There are 10 hidden switches. A switch that is on adds its own fixed numbers to the row, and there is some noise. The rows also spread widely along 10 directions, which tell nothing about the answers.
(in the rows, 128 means zero)
Known rows, each followed by its switches (1 for on, 0 for off):
[119 129  94 139 111 121 110 119 134 125 111 129 191  92 114 143 106 120
 148 115 131 103 126 146 121 112  91 164 157 106 119 118]	1 1 0 0 0 1 1 1 1 0
[165 135 149 134  96 103 105 106 142 144 125 105 136 118 125 131 130 115
 126 130 109 155 148 142 115 109 122 136 155 128  93 138]	1 1 0 1 1 0 0 0 1 0
[ 92 117  75 139 153  99 104 141  70 109 154 138 140 122  71 128 156 168
 119 122 135  91 146 120 126  98 151 118 141  87 119 252]	1 1 0 0 1 0 0 1 1 1
[ 93 119 125 113 137 156 124 144 115 111 171 160 120 121 152 150 136 124
 110 102 129 125 151 144 123 112  98 138 147 129 129 159]	0 1 0 1 0 0 0 0 1 0
[139 135 175 114 135 122 115 125 115 135 127 141  80 144 158 147 130 134
 117 127 114 144 148 122 114 100 139 104 134 139 100 147]	1 1 0 0 0 0 0 0 0 0
[130 135 123 134 147 136 132 142 124 142 159 102 105 126 102 122 140 109
  96 132 123 137 153 125 126 132 142 156 127 129  93 167]	0 0 0 1 1 1 0 0 0 1
[122 144  58 134 150 116 130 152 119 106 133 119 134 122  89 129 103 132
 122  99 112 113 122 118 102 128 129 172 151  98  89 159]	1 0 0 1 0 0 1 1 1 0
[136 137  67 131 128 136 129 133 133 114 123 133 142 126 115 135  99 127
 136  91  99 132 117 128 105 122 122 174 163 119  84 102]	0 0 1 0 0 1 1 1 0 0
[147 133 115 128 136 136 125 122 103 142 146 162  85 142 135 126 142 146
 101 102 101 122 162 120  99 102 141 147 144 122 109 167]	1 0 1 1 0 1 0 0 1 0
[110 124 170 135 139 160 121 133 129 143 144 153 123 114 154 135 160 114
 117 143 143 125 158 130 126 108 119 144 140 143 124 142]	1 1 0 0 0 1 0 1 0 0
[118 150 104 120 135  86 120 138 124 116 131  97 136 127 117 126 114 128
 137 125 131 121 125 138 137 124 137 121 156  94  79 159]	0 0 1 1 0 0 0 0 1 1
[124 152 103 126 175 126 143 162 113 136 142 112 113 134  91 112 140 120
 117 125 134 109 145 110 130 128 156 170 152  99  83 167]	0 0 0 1 0 1 1 1 1 0
[136 138 116 150 149 112 136 140 125 133 126  92 106 114  80 110 121 116
 104 136 114 127 151 106 117 135 164 162 132 119  98 157]	1 0 0 0 0 0 0 0 1 0
[128 127 133 139 119 141 111 139 128 104 158 132 115 126 135  89 144 139
 131 121  95 167 145 108 110 108 155 137 180 158  93 136]	1 0 0 0 0 0 0 0 1 0
[ 96 137 132 119 153 143 119 142 106 126 137 149 131 124 139 145 132 120
 125 120 144 105 139 128 127 108 130 142 142 114 110 136]	1 1 0 0 1 1 0 0 0 1
[141 135  75 133 141 115 124 127 108 121 124 156 143 141 103  99 132 142
 147  93 110 119 127 113 116  96 168 160 180 113  76 126]	1 1 1 1 0 0 1 0 0 1
[141 100 141 148 106 134 111 120 115 126 120 130 111 126 100 103 129 124
 128 116  95 147 158 113 115  91 163 130 154 167 115 144]	1 1 0 1 0 0 1 1 0 0
[138 142 117 121 111 129 107 135 135 100 139 128 144 129 138 114 122 131
 148 101 100 158 119 125 105 103 123 147 191 135  79 113]	1 0 0 1 1 0 1 1 0 0
[121 109 110 128  96 130 110 117 112 116 124 118 143 120 109 118 107 119
 140 104  98 135 144 135 123 101 138 127 154 142 116 123]	0 0 0 1 1 1 0 0 0 1
[155 150 157 137 153 121 127 155 112 134 122 123  63 164 112  84 152 126
 128 124 106 148 154  79 109  99 207 145 183 145  66 130]	1 0 1 0 1 0 1 1 1 0
[131 134 133 129 133 142 109 139 120 116 104 136 103 147 136 109 103 117
 153 107  94 154 125  98 111  98 179 139 170 161  73  75]	1 1 0 0 0 1 1 0 0 1
[ 88 106 138 144 116 166 103 151 107 109 164 137  98 127 125 103 139 109
 119 114 120 131 169 118 119  97 145 140 170 170 118 151]	1 0 1 1 1 1 1 1 1 1
[143 138 102 123 121 129 118 120 121 143 163 164 167 113 132 106 160 137
 132 112 134 117 149 139 132 100 123 177 191 110  97 132]	1 1 0 0 0 1 1 0 1 1
[ 85 122 141 125 141 128 110 147  97 114 126 143 115 127 135 151 123 126
 129 122 144  96 143 131 124 100 116 111 127 119 132 183]	1 1 0 1 0 0 1 1 1 0
[151 127 119 125 117 131 142 141 129 141 138 130 110 125 103  97 124 104
 119 105 110 132 166 120 129 112 148 184 175 141 105 104]	0 0 0 0 0 0 1 1 1 1
[132 131 136 131 129 135 117 130 123 129 137 140 141 123 129 131 144 119
 131 118 130 126 143 132 117 100 120 148 161 126 104 142]	1 1 0 1 1 0 1 1 0 0
[152 135 137 146 144 118 113 118 113 141  63 140 121 152 115 133 128 128
 150 123 120 123 124 107 100 103 159 122 127 119 103 123]	0 1 0 0 1 0 0 1 1 0

New rows, each followed by its switches (1 for on, 0 for off):
[152 137 150 123 155 134 135 133 112 154 125 138  84 148 124 128 142 123
 112 125 120 134 147 111 123 110 166 140 137 130  89 145]	0 1 0 0 0 1 1 0 0 0
[133 151 138 100 134  92 121 124 117 143 168 118 132 123 140 172 151 136
 101 129 149 116 150 169 134 117  85 120 138  79 102 213]	0 1 0 1 1 0 0 0 1 0
[149 134  80 142 162 135 134 141 115 125 106 142 136 145  88 121 128 126
 135  94 110 127 119 109 101 114 158 172 151 110  84 126]	0 1 0 1 1 0 1 1 0 0
[ 81 102 127 136 124 162 121 146 125 107 176 142 143 106 125 133 147 119
 118 127 139 130 147 143 136 114 106 141 148 148 132 166]	0 1 0 0 0 0 1 1 0 0
[134 129 100 130 115 115 127 115 125 143 108 130 171  95 106 126 114 116
 134 110 125  92 148 141 118 112 108 170 155  99 130 122]	1 0 0 1 0 1 0 1 1 0
[108 159 144 117 161 135 121 167 127 119 169 143 113 136 158 122 153 118
 128 130 146 133 136 122 128 116 132 156 179 125  72 137]	1 1 0 0 0 0 1 1 1 1
[116 140 155 138 139 153  99 130 127 115 157 129 108 147 170 137 148 140
 129 154 129 163 117 124 122 123 124  95 128 150  90 176]	0 0 0 0 0 1 1 0 0 0
[ 94 131 142 154 142 165 106 136 138 104 111 128 114 135 164 149 101 111
 135 135 128 150 110 120 102 137 113 114 104 152 117 120]	0 0 0 0 0 0 0 0 1 0
[127 130 119 133 127 135 106 143 111 118 118 125  99 152 126 105 109 121
 142 111 100 144 132 107 115 103 158 125 153 151  89 130]	0 0 0 1 0 1 1 1 1 1
[124 133  88 111 103  99 102 125 120  98 119 122 162 116 118 149  81 132
 147  83  99 123 120 145 109  99 110 136 177 107 100 123]	1 1 0 1 1 0 1 0 1 0
[128 130 124 126 129 137 131 139 115 127 123 136 114 126 114 136 113 114
 118 102 120 113 146 121 107 109 125 156 139 127 117 133]	1 0 0 1 1 0 1 1 0 0
[105 136  74 127 135 128 125 118 109 135 127 166 187  97 125 171 117 140
 129 108 160  58 129 154 113 118  57 168 123  70 149 166]	1 0 0 0 0 1 1 1 1 0
[133 132 110 121 128 113 135 119 123 141 129 157 168 101 117 146 140 133
 125 113 138  97 149 146 125 106 100 166 150  88 126 142]	1 1 0 0 0 0 0 1 0 0
[111 138 161 127 112 113  97 114 130 141 135 110 151 114 156 157 138 125
 135 169 157 125 130 159 147 121  86  90 115 117 117 180]	0 0 0 0 0 1 0 1 0 1
[ 96  89  99 149 110 110 102 111  86 111  67 119 184 106  64 132 112 137
 166 121 119  88 131 128 131  85 150  96 134 116 150 161]	0 1 0 0 1 1 0 1 0 0
[134 104 110 151 117 140 109 120 115 127 121 143 130 130 106 125 131 128
 128 111 112 136 140 128 107 104 129 139 134 144 122 160]	0 1 0 1 0 0 1 1 1 0
[146 135 124 120 136 142 131 124 107 144 157 167 108 134 142 123 159 145
 109 112 118 124 158 126 113 111 127 147 149 121 117 162]	0 0 0 0 0 1 0 0 1 0
[131 126 125 144 129 122 122 141 134 124 117 115 140 116  93  88 130 110
 142 127 111 146 141 105 127 112 178 161 176 143  84  99]	1 1 0 0 0 0 0 1 0 1
[162 145  96 134 146 125 119 114 107 132 123 169 142 145 124 126 163 165
 138 113 121 129 121 118  99 106 131 142 146  99  97 162]	0 0 0 0 1 0 0 1 0 0
[139 121 112 121 129 118 132 108  99 137 103 175 167 125 121 113 151 150
 155 108 136  92 141 129 122  88 127 130 152  94 139 144]	0 0 0 1 0 0 0 1 0 0
[136 137 125 104  89 104  91 100 126 128  85 154 175 138 173 161  95 137
 183 107 123 120 106 161 123  84  93 102 167 113 101  87]	0 1 1 0 0 1 1 1 0 1
[121 127 119 154 165 112 138 130 105 148  92 127 119 132  84 133 140 125
 121 137 145  90 140 114 129 119 166 134 112 101 118 171]	0 1 1 0 0 0 0 0 1 0
[142 134 150 145 150 160 117 145 117 147 146 147  56 157 146 126 150 120
  97 117 106 150 159 105  97 112 156 155 144 163  83 156]	1 1 1 1 0 1 1 1 1 0
[115 133 130 125 139 128 123 139 114 131 147 142 125 127 133 123 133 116
 124 117 138 114 147 127 130 108 130 147 157 122 103 146]	1 1 0 1 0 0 1 0 1 1
[124 148 131 104 149 106 128 162 115 119 153 128  71 142 130 140 127 132
 106 107 106 135 157 121 115 108 153 141 174 116  75 155]	1 1 1 0 0 0 0 1 1 0
[158 177 129 105 154  93 130 129 135 145 106 128 145 133 142 151 123 118
 137 111 138 112 123 135 112 116 118 156 160  70  72 106]	1 1 0 1 1 0 0 0 1 0
[115 124 142 121 144 129 126 138 105 137 135 147 112 132 132 140 146 127
 117 120 137 111 159 132 125 103 128 125 135 117 125 174]	0 1 0 1 0 0 0 1 1 0
[196 140 165 139  93 104 120  97 147 176 127  91 105 117 121 114 129 106
 101 140  97 157 170 134 113 121 133 153 139 139  93 134]	1 0 0 1 0 1 0 0 1 0
[149 109 145 183 131 145  97 114 121 146 138 116  90 144 110 123 161 130
 104 156 118 167 145 117 106 124 145 114  97 170 103 225]	0 1 0 1 0 0 1 1 1 0
[115 154 104 147 174 152 106 153 118 115 137 132 106 146 133 139 129 128
 120 121 127 131 116 105  91 132 128 154 131 119  81 165]	1 0 0 1 1 1 1 1 1 0
[116 131 130 112 129 124 126 135 106 120 144 145 135 117 130 120 140 131
 129 105 128 104 154 127 121  99 127 137 168 106 123 148]	1 0 0 1 1 0 0 0 1 0
[136 154 114 139 133 118  94 136 121 108 110 113 118 152 135 105 101 136
 159 121  96 154 105  95 110 113 170 123 168 141  58 110]	1 0 0 0 0 1 1 0 1 1
[141 132 129 139 145 119 148 130 121 161 114 124 122 114  95 125 139 110
 110 130 140  97 162 122 126 124 134 166 122 104 130 148]	0 0 0 0 0 0 0 1 1 0
[142 141 122 132 111 133 105 124 139 133 167 108 103 120 139 166 110 128
  93 130 106 155 139 147 107 134  82 145 120 140  96 180]	1 0 0 0 0 1 1 1 0 0
[101 125 126 126 139 143 136 140 113 134 161 148 123 110 129 142 147 116
  96 110 150  89 168 138 118 113 102 160 139 109 138 162]	1 0 1 1 1 0 0 0 1 0
[ 67 112  80 130 142 155 119 144 100  89 142 175 195 104 117 138 136 138
 151  94 151  78 126 138 121  94  97 155 167 102 139 150]	1 1 0 1 1 0 1 1 0 0
[160 142 107 159 125 113 109  98 136 144  97 106 156 118 110 127 117 129
 135 139 112 138 116 124 107 128 133 141 121 116  91 143]	1 0 0 1 0 1 0 0 0 0
[122 113 133 109 126 124 141 139  97 141 136 143  82 121 103 138 125 123
  95 102 118  98 183 129 122 106 131 141 127 119 147 169]	0 0 0 0 0 0 0 1 1 0
[121 134 133 149 140 132 110 135 117 127 114 102  86 137 118 137 108 113
 115 124 108 133 140 113 101 120 153 128 125 140  97 150]	1 0 1 1 1 1 0 0 1 0
[117 109 125 145 107 156 107 123 123 129 166 133 144 112 129 118 154 127
 121 135 129 135 153 142 126 114 101 136 146 148 129 183]	0 0 0 1 0 1 1 1 1 0
[122 138 106 116 137 119 125 142 111 126 138 131 111 136 119 129 129 135
 129 114 115 125 140 126 127 112 145 135 156 117  92 150]	0 0 1 0 0 1 0 1 0 1
[ 97 122 159 136 156 190 115 150 106 125 136 185  93 143 165 127 154 118
 124 105 129 125 153 110  97  93 138 146 150 155 128 125]	1 1 0 1 1 1 0 1 1 0
[147 139 131 156 139 143 101 121 126 137 135 151 123 141 141 141 155 138
 122 131 133 141 129 121  96 114 115 148 136 130  97 166]	1 1 0 0 1 0 1 1 1 0
[128 138  79 129 151 134 121 139 113 121 142 158 130 141 123 133 124 138
 128  98 125 123 122 125 113 119 128 161 151 112  91 141]	0 1 0 0 0 0 1 0 1 1
[104 102 105 164 170 143 115 142  84 110  99 145  92 151  84 125 139 150
 130 127 110 124 127  92 106 108 188 105 103 142 120 195]	0 1 0 0 0 0 0 1 0 0
[127 130 110 131 121  97 105 141 118 108 135  95 106 133  95 124 115 124
 123 111  92 152 140 124 118 107 164 125 168 131  66 158]	1 1 1 1 1 0 0 1 0 1
[142 140 162 133 146 150 126 139 139 150 125 135  95 138 150 135 141 102
 116 130 122 148 149 123 113 121 133 156 139 142  96 112]	0 1 0 0 0 1 0 1 1 0
[174 138 136 156 145 140 128 119 138 161 140 136  90 142 116 131 163 115
  87 123 113 153 158 120  94 121 142 176 131 138  80 156]	1 1 1 1 1 0 0 1 0 0
[160 166 180 106 149 137 134 157 132 149 161 140  55 157 175 122 141 113
 106 117 119 154 159 113 107 114 133 158 166 141  70 122]	1 0 0 1 0 0 1 1 1 0
[143 133 118 114 120 144 132 123 125 133 126 153 134 119 140 128 114 116
 125  87 105 124 149 130 102 102 120 170 165 125 112  88]	1 0 0 1 1 1 0 0 0 0
[126 140 151 142 152 129 114 149 113 134 144 124  92 145 116 108 148 117
 122 132 129 138 146 100 123 109 175 141 158 139  80 150]	1 1 0 0 1 0 1 0 1 1
[ 61 110 151  79 121 129 134 151 100 104 116 166 136 112 155 152 104 113
 152  88 142  76 157 147 142  78 116 109 180 112 153  91]	0 1 1 0 0 0 0 0 1 0
[140 146 143 136 164 129 130 142 112 156 111 142 107 138 117 121 148 119
 127 133 137 108 146 106 119 110 161 158 146 115  93 139]	1 1 0 0 0 1 1 1 1 0
[130  97  75 165 110 138 105 135 121 111 130  90  98 118  56 141  88 111
  95  97  69 152 149 123  93 120 149 161 129 164  96 170]	1 1 1 1 1 1 1 1 0 0
[170 158 138 152 132 101 100 107 140 163  86 114 128 147 141 137 123 112
 143 142 131 135 118 129 112 118 135 138 135 117  64 127]	1 1 1 1 0 1 1 1 1 1
[152 138 115 138 114 111 135 121 155 146  78  89 127 118 107 151  72  86
 123 108 107 130 136 138 104 134 113 166 122 118 104  81]	0 0 1 1 0 0 0 1 1 0
[146 151 131 122 147 125 129 139 133 149 143 138 101 134 139 153 134 105
 101 109 130 128 150 140 109 118 116 172 143 113  79 129]	1 1 1 1 1 0 0 1 0 1
[144 159 150 122 143 128 120 140 140 134 137 127 122 139 150 141 137 111
 126 122 133 144 126 128 112 116 119 154 161 120  70 125]	1 1 0 1 1 0 1 1 0 0
[141 146 122 132 139 122 128 120 125 147 133 122 137 128 122 134 150 125
 122 127 138 115 144 137 121 121 123 148 147  98  98 158]	0 0 1 1 1 1 0 0 1 0
[ 81  99 127 140 132 150 112 123  95 116 115 154 138 110 121 142 124 126
 132 120 131  95 143 128 123  98 130 112 117 134 152 164]	1 1 0 1 0 1 0 0 0 0
[116 121 127 112 112 122 117 124 127 112 120 144 161 116 138 139 123 131
 154 114 122 130 132 145 128  96 111 120 165 121 117 121]	0 1 0 0 0 0 0 1 0 0
[127 129 150 141 125 110 119 116 131 148 110  91 131 103 104 147 111 106
 115 152 126 121 144 136 132 124 132 130 116 123 112 149]	1 1 0 0 0 1 0 0 0 0
[147 139 171 125 123 118 129 121 148 148  88 121 149 120 139 128 127  98
 149 139 135 134 135 134 134 112 129 137 151 124 105  79]	0 1 0 0 0 0 0 1 0 0
[149 105  94 134 109 128 142 114 115 148 136 148 160  99  74 110 145 119
 113  91 120  96 173 138 125  95 136 193 173 110 126 134]	1 1 1 1 1 0 1 0 0 0
[127 106 108 134  94 138  96 121  95 121 145 155 100 140 121 122 124 141
 124  93  96 125 160 128 102  85 134 129 159 149 121 168]	1 0 1 1 1 1 1 1 1 1
[128 119 123 135 136 128 119 136 112 123 115 137 118 136 112 114 134 129
 134 111 109 138 142 115 114 102 158 131 156 134 108 142]	0 1 0 1 0 0 0 1 1 0
[113 108 128 119 112 151  99 137  92 107 137 164  94 144 137 110 120 132
 135  79  84 146 158 112 103  74 167 126 181 163 111 118]	1 1 0 1 1 1 0 0 1 1
[ 89 122 110 140 146 131 119 147 121 100 125 104 140 115  94 150 115 116
 127 123 126 126 125 129 126 126 138 127 129 119 108 154]	0 1 0 0 1 0 0 0 0 0
[131 134 120 152 147 133 115 138 121 124 118 128 105 135 110 138 132 124
 116 117 114 136 140 115  98 116 151 149 144 130  92 146]	1 1 1 0 1 0 0 1 1 0
[ 70 110 126 108 136 139 126 155  94 101 127 146 147 115 117 113 125 125
 157 109 134  88 144 122 147  86 153 122 181 125 135 126]	0 1 0 0 0 1 1 0 1 0
[ 84 136 139 135 158 157 109 147 123 103 126 146 120 140 175 148 124 124
 142 130 145 128 113 126 109 122 102 109 119 130 119 149]	0 0 0 1 0 0 0 1 1 0
[ 81 110 154 133 130 141 116 133 125 135 127 100 130 101 126 177 115  92
 108 149 149 109 148 159 136 125  89 112  91 132 145 180]	0 1 0 1 0 1 0 1 0 0
[122 139  64 139 147 131 123 119 107 123 126 160 172 115 112 144 130 157
 135 111 137  89 114 129 107 116 101 164 135  84 115 171]	1 0 0 0 0 1 1 1 0 0
